The first 9 rows are patterns. Each new row is the sum of 2 different patterns, raised or lowered, with some noise. Before adding, each is slid sideways (what falls off one end comes back at the other), maybe read backwards, and multiplied by a number that may be negative. Names go in the order of the patterns.
Known rows, each followed by the names of its patterns:
[-14 -12   6  11  -3  -3   4 -17 -11   0  14  16  15   7  -7 -13   8 -10
  14   1  -8   5 -17  15  10  11 -13   2 -16  -9  16   2   4  16 -12   2
 -10   8 -14 -13  15  13] => (4)
[ -2   4 -15  -4  11 -14  15   9 -16  -1  -3  -2   2  -9  -9  -3  18  10
  14  -8  -6 -11  16  11  -7  14  12  -6  10 -18   2  17  17 -16   0   5
   0   5  10   1   3  11] => (0)
[ -8   4 -12  10  -5  -6  14   7   1   5 -16   8 -13  -1  10  -3   9 -10
  11  12   4 -13   0   5 -16  12 -11   8   3   4  11 -11  -3 -18 -13   4
  -7  -9 -12 -15   2   9] => (2)
[ -6  18   2  -2  12  15  -8 -17 -15  -8  -1 -12  16   3  -5 -13  -5  14
 -11  -8  12  15  12 -15 -10  14 -11  -5   4  -1  -6   4  -8  13   5  -6
  -9 -16  -7  15  -8  16] => (5)
[  3  10 -17  17  14   2   8  12  17  17  15 -12   2   7  -6  -4 -14  17
 -11   0   0  -9  17 -15   0   7  11  -9  -3  15 -14 -18 -13   9   6   4
  10  -9  11  15  17   9] => (6)
[-14   8  -5 -15  -3 -11 -10   8 -15   6  -2  10  18  14  14  16 -12  -1
  -3   1  17   2  16  -5  -8  12  -3  -4   5  13  -8  -8 -17   3   4 -12
   8  12  -8  -9  -3  -7] => (7)
[  1   1   4   6   3   2  -9   1  11  15  17  -7   8  -2 -13  12   6   4
  12  -4   4  -1   5  -9 -12  -8   2  16 -13  -1  10 -15  -6 -12  -5  13
   7 -11   6  -3   3 -14] => (3)
[-14  13  10  -3 -14   4  11  -8  15 -16  -5 -13   6  15   1   7  -5   4
   6  16 -12   6   5  -5  13  -8  13  13  -4  -4  -3  17 -18   9 -15 -10
  15   9 -10 -12  -2  -2] => (8)
[ -7  12  -8  12  14 -13  -2  15  -6   1 -11   4   8   6 -18 -12  12   9
  -9   1  16  -3   1   6   0   7  16  12 -10  -3  10  17 -18 -15  14  -3
   8   2 -17 -16  14   8] => (1)

New rows, each followed by the names of its patterns:
[ 12  -9  17   9  -4   6   4  19 -16   4   2 -12  -2  15  20  -8  -2   8
  -3  15  -7   6  -9  15  13   2  20  -4   4  14 -12  17   2  11   1   1
  -4   9   4  -4  -8 -18] => (2) (8)
[ 19   1  -7 -13   9  12   6 -12  -1   2   2  -5   9  10  -9   4  -3   9
   7  18   7 -15  -2   4  16 -16 -14   2   4   2  -1 -10 -18  15  -1 -13
  12  -3  11   2   1  -6] => (8) (1)
[-10   2  19  24   5  17  -5  -5  -9   6   1  -6   0  -4   2   8  -5  -5
 -13   6   8  12  -6  -2   1  13  -3 -11   2  24  -3  -7  -8  22   1  10
  11  -3   8   4  -4  -3] => (0) (7)
[-13  12  13 -18 -23   1   3 -11 -26  -6   5 -12 -12  -4 -28   2   4 -21
  -5   8   7 -17 -18  -4   5  -3  -1 -11   0  11  -9 -22   3 -11  -2   0
  -8  17  12 -11 -10   2] => (3) (1)
[  2  23 -10  -6 -11   0 -13  10 -24  -1   7  11 -19 -15   8   5  -8  15
   3   6   0   4  16 -19   7 -20 -14  -4  -7  24  -6   5   4  -2  -8   2
  -5  -4   4 -15   9   1] => (2) (8)
[ -5  14  19 -19 -14  13  -3 -14   4  14 -11  -6  10  -2  -3   1   4  -5
  15  -8  17 -14 -13 -14 -26 -14 -20 -25  -6   5  -6  -9 -17 -15 -13  -9
  -6 -13   1   3 -22  -3] => (7) (8)
[ 10  -1 -25  -9  -4  -6  -7 -17   0 -11  -7 -16 -10  -8  -2   4 -15 -19
 -12  -7 -19   8  -6 -17 -10  -3   4 -14  -9 -21 -23 -25   1   5 -10 -29
  -9 -17  -5 -19  -8 -17] => (0) (8)
[ 12 -18  -9  -2  -2  16  -8  -6  -8   5   0   9  16 -10   3  -5  -1   3
  -8  10   5  13  18 -14  -5  17  -3  -3   1  12   9  -4  11   5   4 -15
 -10 -11 -10  14   9  -8] => (4) (3)
[  2  -7 -11  12   0  -8 -20  -3  12 -10   8  -7   1   6   3  15  -8  -1
  12  -4  14  15   8  -9   2  11   3  -6   9  -4   7  -5  -2   4  16 -16
   1   5   3  -5   6 -15] => (0) (3)
[ 27  15   4   4   1   1  29  12  18  -1   1  17   4  21   2 -11 -15   4
  -6  -1  21  23   3  -1  20  -8   0  14   8   7 -14  12  12   5  14  -3
  24   6  15  13   0  14] => (4) (6)
[  6 -11  11  11 -11   2  -4   1   2  20   5 -28 -25   8 -10  -2  -5 -35
  -8  21 -13  -2   1 -26   8   5  -5  -3   8   0   1 -14   3   1 -15  -4
   1   6 -16  -3  -9  19] => (0) (1)
[  8  13  -7  -2 -18   0   9  10   1  -3   7 -11   2 -14  15  12  -5   0
  -1   7 -19  -4   3   1 -18 -12 -14  -8  14   4   2  -2   1 -11 -15  23
   2   6   3 -23  14 -15] => (4) (2)
[  2 -28  -5  -6 -20  -4  -7 -20 -21  12   3 -16   5   3 -26 -23  -8  13
  -7   0 -19   6 -12  -8   0 -12  13 -13  -7 -11 -21  15  -4   2   6   5
 -13  -2 -27  -3  -7 -13] => (7) (8)
[-19  16  -3 -26   2   9   3   9 -18  23  -4 -21  -2  -8  21 -22 -14 -12
   0 -14 -13  28  -3   8  -8  10 -10   1   3  14  11   0 -12   1  13  20
   8  -1 -14   7  -3   7] => (2) (5)
[ -6   7  14  12  -3 -13  23 -13   3   7   7  20  -1  20   6  10   1 -19
   5   2   0  20   9   2 -10   8  12   9  17   5  13  17  11  -2  25  -5
  -3   1  -5  10  -5  18] => (0) (2)
[-25 -41 -12  -7 -19  -2 -20 -28 -25 -47 -15 -29 -42 -20 -41 -24 -25 -38
 -21 -20 -28 -27 -19 -11 -24 -20 -17 -46 -35 -35 -22 -14 -36 -17 -19 -32
 -21 -16 -33 -19 -18 -34] => (2) (7)
[ -5 -15 -19   3   9 -18   1 -12   3 -28 -20 -15 -22   7  -3 -13   7 -27
 -21 -29   2  -7   2 -17 -19  -2 -14  -7  -3 -16 -21 -20 -20  -9  -5   6
  -7   0   3 -24 -12   0] => (4) (3)
[-19  -9 -31  -7   5   1 -23 -18 -18 -36   1 -32 -33   9  -7 -25 -20 -22
  -2 -17 -34 -17   5 -17 -30 -38  -8 -15 -31  -4 -30 -33 -28 -38 -40 -27
 -10  -2 -31 -26  10   1] => (7) (1)
[-28  -2  -3 -25 -18  -8 -33 -18   7 -29 -40 -27 -17 -13 -20 -23   3 -12
  -8 -13   9  -1   7 -12   0 -10 -26  -9 -10  -2 -34 -17 -18 -10 -31  -4
  10 -13 -16 -34 -22  -4] => (5) (7)
[  8  17   2  24  -7 -12 -12   8   9  -3  -3   5  -5   4  15 -19  16  -7
  -6  16  -2   5   9   4 -14 -15   8 -12  11 -14  -5   9  15  -2  -2   3
  -1  -8   2  20   4 -14] => (6) (8)
[-12 -16 -14 -19  -1  -1 -14  -9 -14   0 -13 -10 -10 -15  -1 -15 -10   7
   3  -3 -24  -4 -16  -9   8   2   0  -2 -12 -10   9 -15 -13   0  -3  -3
   3 -11  -9 -14  -9  -1] => (0) (3)
[ -4 -14   0  -2  -3   9  -3  -9 -14  -4  -9  10 -18  10   9   2   1   4
  -4  18  -9 -11  12   2   3 -10   2   0  -7  11  -6   7   6  11   5 -16
 -12   9  -3   6  17  16] => (7) (3)
[-13 -33 -18 -26 -21 -12 -29 -19 -29  -2 -11 -13 -41 -12  -4 -26 -34 -26
 -27 -30  13  -5 -20 -22 -24 -15 -35   4  -1 -20   5 -42  -2  -6 -24  -6
 -19 -20 -38  12   0  12] => (4) (6)
[  0   7   2  -3   8  -4  18 -18  -4   5  -6 -10  -8  -1   5   1  12   7
 -13  -7 -10   3  -9 -14  -8   1   6  -9  11  -9   0  -4 -11 -13  -8  10
   4   4  21 -10  13  11] => (2) (8)
[31 36 21 24 32 40 15 34 22 21 34 13  8 25 37 29 13 26 20 27 23 39 20 26
 28 20 44 14 15 31 24 29 28 31 36 29 30 29 22 29 33 14] => (0) (6)
[ -5  27  15 -15   0 -18  27  19   3   4   5   9  -4  -5  13   2  -1  30
  15   9  -4 -17  14  -7 -22  14  -6  16 -23  28  12  27  20 -12 -14  21
  12  12   7  14  -2   6] => (5) (8)
[  2   1 -12  16   3  -1  11 -20  14   9   0   5  -3  -6   6  13 -13   5
 -10   3  -9   8  -7  -6  -5  16   7  -5   6 -11 -20  -1  15  10 -17 -12
   9 -18  25   4  -4 -13] => (4) (8)
[ 7  6 12 21 -5  4  6  7 11  1 12 23  2 18 13  1 16 -4 12  5  6 15 22  1
 10 10  5  6  3  8 -1 -7 21 21 30 22  6 21  6 16 22 16] => (2) (5)
[ -8 -30 -16 -11  -1 -10  12  -1 -16 -15   0  18  -1 -16  12   8  -3  -9
  -9  11  -4 -12   2  -6  -5  -8 -21   1   1   2 -21 -18  -2  -2 -15   1
 -12  21   3 -14  12   7] => (5) (3)
[-10 -27 -38 -27 -23 -20 -24 -12 -40 -20 -16 -23 -32 -27 -28 -16 -20 -34
 -35 -21 -17 -29 -25 -23 -35 -18 -31 -35 -19 -23 -12 -29 -19 -19 -23 -22
 -21 -26 -15 -15 -22 -16] => (0) (8)
[ -3  13   7   6  16  -1 -10  -9   3  -3  15   8   2 -10   2   4 -19  -5
   4  -8   7   5  23   5  -5  21  -5  11  11   7   3  21  19 -10   8   9
   5   7   8  22  14  -1] => (7) (8)
[ 29   4  23 -12  30  31  19  35  12  17  18  13  -1  21  17  26   5  16
  42  10  32  21   2  43  11  20  31  33  -1   7  40   2   0  23  32  30
   9  21  14  29  18  39] => (6) (7)
[ 12  -4  -3   3  13  19  -5  -2  16 -10   0  -9   3   3 -23 -12 -17 -24
  -6  -6  13   7 -16  -1   1  -2  17 -17  12  -4 -17 -18   0   9  21 -10
  -1   4  -7  -7   0  -3] => (5) (7)
[-20  -1 -27  -9  15   1  15  10  -5  -2  -7   5  21   8  -1  -1  -1  -6
  -4  -5  -8  18  21 -22  12  19  -2  10  13 -11  20 -18  -2  -5 -10  -2
  -9 -30  17 -13   7 -16] => (5) (7)
